There are 5 ways to turn a row about zero (a turn may also mirror it). The second row of each pair is the first, turned, with some noise. The first 45 pairs use one turn. New pairs use 3 turns, one after the other, and a turn may come again.
Some pairs, each with its turns in order after it:
245,-19,108,105,152,-84,-72,-6
-146,-19,-174,-119,-111,-64,222,67 : vik

-80,1,-90,-200,283,28,99,20
-186,126,74,26,-39,-68,-217,-183 : pim

164,-258,124,-194,-24,211,18,-88
270,8,24,-33,-320,195,-19,111 : dako

0,280,-67,95,-100,234,437,80
462,-63,-136,114,299,167,-154,69 : vozem

-33,-412,-250,71,-23,39,-106,-377
309,-128,-228,216,142,174,-247,210 : dako

-527,-250,28,-100,136,-22,176,165
-400,-150,-266,265,-119,229,38,134 : dako

69,15,151,-24,-85,220,208,-90
35,187,-6,-9,-253,-61,-115,77 : dako

43,-69,-14,195,-68,431,-149,105
92,227,169,187,56,-179,-318,156 : vozem

35,-9,66,8,-36,-75,34,22
66,49,48,65,-9,49,3,5 : dafe

-197,217,-11,-57,-217,-99,137,-73
-11,-55,-188,305,-139,14,30,129 : pim

-24,134,64,-20,43,-113,235,92
-147,-42,-122,128,96,-61,10,-107 : pim

-80,178,8,-195,-14,-303,36,107
-15,-149,-273,-132,-135,181,84,-31 : vozem

47,-109,-215,4,228,151,-29,3
-52,46,-17,-150,-200,266,-85,-21 : vik

-181,-17,12,-54,174,135,131,175
-54,164,82,-86,-42,62,-247,154 : vik

-44,-247,82,-32,-75,-68,-55,54
-34,202,-62,153,119,71,39,-104 : vik

-35,-272,502,-9,2,-46,-36,87
-281,-359,88,-277,105,-6,47,169 : pim

-340,-22,-78,92,-226,-2,-122,353
286,-89,-95,-186,64,88,-141,380 : dafe

-67,-117,269,0,271,-64,-273,369
-184,-447,224,-122,-108,158,201,-10 : dako

-139,110,35,-14,-154,-48,-267,-13
185,59,217,121,65,2,202,-7 : vik

-243,64,57,-89,-194,20,127,-202
232,21,139,-30,196,-153,-117,-127 : vik

178,-68,148,-168,-41,-23,37,-39
172,91,69,60,-200,29,144,21 : dako

-60,-45,102,54,-201,172,-452,73
297,164,54,222,22,208,345,120 : vik

-88,-1,-183,-79,90,-83,-233,-130
-17,-71,145,-152,-170,-79,107,98 : vozem

36,206,-23,221,81,62,250,-69
205,72,-10,86,192,243,88,172 : vozem

86,-198,12,166,142,106,-61,-4
111,-34,213,-214,111,32,-48,-110 : pim

77,-209,39,153,-22,-55,59,20
61,26,-9,185,-208,27,-29,65 : dafe

-66,-94,-250,-217,169,-39,31,225
89,-388,8,8,112,106,-118,-8 : dafe

26,108,111,-31,-185,-29,-54,-2
-80,-82,-23,38,-62,168,-142,-73 : vozem

16,-74,140,-330,-68,233,-71,-113
159,159,-5,-87,-175,226,65,209 : dako

153,-119,-197,-49,230,-302,36,-75
-57,66,-5,-315,41,3,317,-64 : vozem

-17,-38,-7,63,-28,-157,113,120
-60,-40,-76,91,-32,-89,77,-191 : dako

258,-59,-416,226,198,-120,-362,23
-216,-242,46,-60,-255,454,308,-85 : vik

145,-254,8,-99,-235,78,-181,-232
431,-29,-189,-82,-62,91,38,131 : dako

118,283,-81,135,11,-141,-54,70
140,175,-123,141,180,-149,26,93 : pim

-244,220,-168,64,162,-46,-134,-3
157,-165,-119,-244,33,-199,-118,-97 : dafe

-95,48,54,-338,43,178,78,-242
-275,-96,83,-33,216,-139,206,2 : dafe

76,-87,246,-294,123,-1,-49,-148
-182,-37,340,-28,-20,-30,261,-105 : dafe

-349,9,135,-5,-68,400,-140,-191
142,-253,285,32,-392,-115,-103,41 : pim

-74,-417,269,7,-59,159,6,-429
-294,-118,395,359,174,-111,131,-104 : vozem

468,7,172,57,110,-186,-197,29
-126,224,77,-182,411,-62,173,211 : pim

-111,70,455,-172,-174,52,184,50
-95,-199,-226,417,18,79,-30,-211 : vozem

130,16,-46,13,-224,34,187,144
-47,126,-75,122,138,193,-97,102 : dafe

242,-175,-98,96,-63,-77,173,123
-7,46,-84,338,-41,217,-103,4 : dafe

227,198,-129,-29,-221,6,-24,-52
99,219,-26,151,0,38,276,114 : pim

18,-176,116,58,-22,-57,79,-44
-115,86,-121,-21,175,-32,4,-34 : vik

New pairs. What belongs after each?
-184,-39,-301,352,193,-94,56,-189
281,-210,296,-71,-301,107,208,30 : pim dako dako

286,131,-276,58,46,273,103,-118
215,259,142,271,132,32,-82,78 : pim vozem vozem

-145,133,60,98,-87,-235,-118,-160
251,-52,182,136,69,25,72,-118 : dafe vozem vozem

-255,-341,-325,84,72,129,-51,33
157,-150,-148,-194,-103,34,-349,-290 : dafe dafe dako

-305,-36,64,-14,11,-90,-36,-247
-159,27,-19,4,171,293,10,170 : pim dafe dafe

-53,122,-120,-53,110,-160,309,-115
174,7,-109,-333,57,-170,-47,60 : vozem dako dako

-10,-66,77,-67,-133,13,-214,-167
257,-93,-119,-24,-47,59,-8,46 : dako vik pim

205,104,118,-52,100,193,-372,115
-111,195,291,287,109,14,209,-91 : vozem dako dako

166,-113,-80,162,-234,336,226,-96
261,-89,14,-12,-318,-329,24,-54 : vik pim vik

-174,60,283,-49,-150,-51,-273,-361
287,-188,-235,91,-319,187,24,-103 : vozem pim dako

60,191,174,199,210,-116,98,-115
43,67,-307,-122,101,28,243,-26 : dafe dako vozem

-55,89,57,-91,-194,258,-91,-72
122,-127,-69,51,-192,-29,-146,-129 : pim vik dafe

-124,69,70,103,229,-147,-4,-39
-156,153,-47,-17,-155,-183,-92,156 : vozem vik vozem

35,-126,-88,-131,-179,-60,13,104
48,-21,66,-110,-95,60,12,223 : dafe dako pim

213,23,249,-27,-278,228,271,-417
83,-201,359,47,445,68,338,-67 : dafe dafe dako

45,109,-97,-58,214,114,334,178
-366,132,192,12,-20,106,-97,73 : pim vik pim

-13,167,184,132,-127,-154,-295,-44
164,39,-142,163,-82,370,4,-124 : dafe dako vozem

283,-24,111,-54,261,-255,-231,-145
-307,0,359,-174,-103,-83,-32,116 : vozem dafe vik

-195,-182,-28,-8,-2,-84,39,-340
-37,-130,-66,-34,-22,-9,-134,426 : dako vik dafe

88,267,-120,-31,-310,23,-95,-11
71,73,-214,179,-315,-95,-129,6 : vozem dako vik

-116,181,-220,-147,91,-175,479,12
-275,-278,129,259,260,166,260,23 : dako dako dako

130,188,6,215,-199,-156,-4,-365
82,318,-119,-7,14,-266,285,-7 : vozem vik pim

128,-177,134,63,9,-16,-274,126
92,-10,302,23,118,3,-157,-73 : pim pim vik

-89,485,-99,156,123,130,256,277
1,537,284,203,-6,-216,-50,61 : vozem pim dako

-101,277,-291,27,93,117,79,8
-336,-50,32,-61,-154,-143,166,-106 : pim dako vik

-240,129,-251,72,-257,-62,78,12
240,321,-108,176,25,-134,12,-55 : dako vik vik

-199,290,-180,72,-46,95,-151,199
-196,144,220,-21,10,45,-306,-201 : pim pim dako

-437,158,145,-300,31,-60,186,-206
-473,-251,114,-9,61,102,212,-185 : vik pim dako

119,-41,125,339,-265,-167,-42,250
79,402,156,-105,-181,81,-245,128 : vozem dako vik

351,326,173,162,126,164,-7,-20
-312,5,151,-69,-259,-208,-224,-183 : dafe dafe vik

-84,-215,43,58,-193,-133,-33,-30
58,-53,11,-48,81,-107,188,-238 : dafe dako vik

-112,82,146,-75,236,-102,211,125
8,-37,331,110,-90,157,21,-102 : vozem vozem dako

-54,221,-106,-214,-10,177,-66,166
140,74,33,-179,190,-63,258,59 : dafe pim dafe

78,-138,-244,-342,-276,144,-92,86
248,190,-206,349,-213,33,101,-69 : vik dafe pim

-113,-82,-87,-233,-110,-74,58,-43
-185,-161,-20,121,8,53,-230,5 : vozem vozem pim

221,-50,-39,-76,251,242,195,199
-115,-116,157,-352,-73,-33,113,294 : vozem pim vik

-131,430,83,-42,-26,383,-42,-252
1,-410,-252,41,246,-196,235,237 : dako vik pim

169,-30,-278,-68,-57,-110,41,-232
161,73,332,72,-152,25,-78,-93 : pim dafe vik

-3,-134,141,-314,-55,227,123,136
179,43,272,-163,-51,264,-31,192 : dafe dafe dafe

138,130,-59,-124,123,68,240,241
44,-41,-3,-120,-209,342,-4,82 : vozem vik pim

55,-274,-107,-339,31,126,372,146
-17,268,-156,-162,170,-145,413,108 : vik pim pim

-135,-238,-122,36,334,34,304,291
-96,-209,-386,32,32,176,185,369 : vozem vik dako

105,-162,-27,-32,-381,34,-10,57
164,-124,-73,-113,-39,-334,-126,0 : vozem vik vik

351,-180,-210,-204,3,-58,-27,54
-306,-199,-39,-164,20,270,34,-144 : dafe vik dafe

-246,-123,-19,67,-81,-66,-100,315
-78,130,-156,-131,-17,34,317,130 : dako pim dafe

-135,-189,-26,-126,-21,-181,-323,41
-104,144,-6,143,359,-13,-152,-95 : dako vozem pim

76,100,134,-42,155,82,-122,207
155,-165,7,12,45,143,-20,205 : dafe vozem pim

86,52,18,-178,205,-49,47,-211
24,-28,153,129,220,174,-73,130 : vik vik pim

-43,-63,-499,339,132,-41,133,13
164,-194,465,-207,-158,-45,202,-27 : pim dako dako

229,186,-35,-33,261,-1,95,-29
179,-105,260,65,-146,45,-163,116 : dako pim dafe

-266,-62,36,-177,-32,339,192,244
163,-383,-17,89,255,75,309,-121 : dafe pim dafe

-141,182,3,-49,-235,57,-92,186
192,-156,159,16,211,64,137,17 : dako pim vik

-170,35,-334,-8,58,-34,173,6
-240,-11,247,-6,107,155,2,95 : dako vik dafe

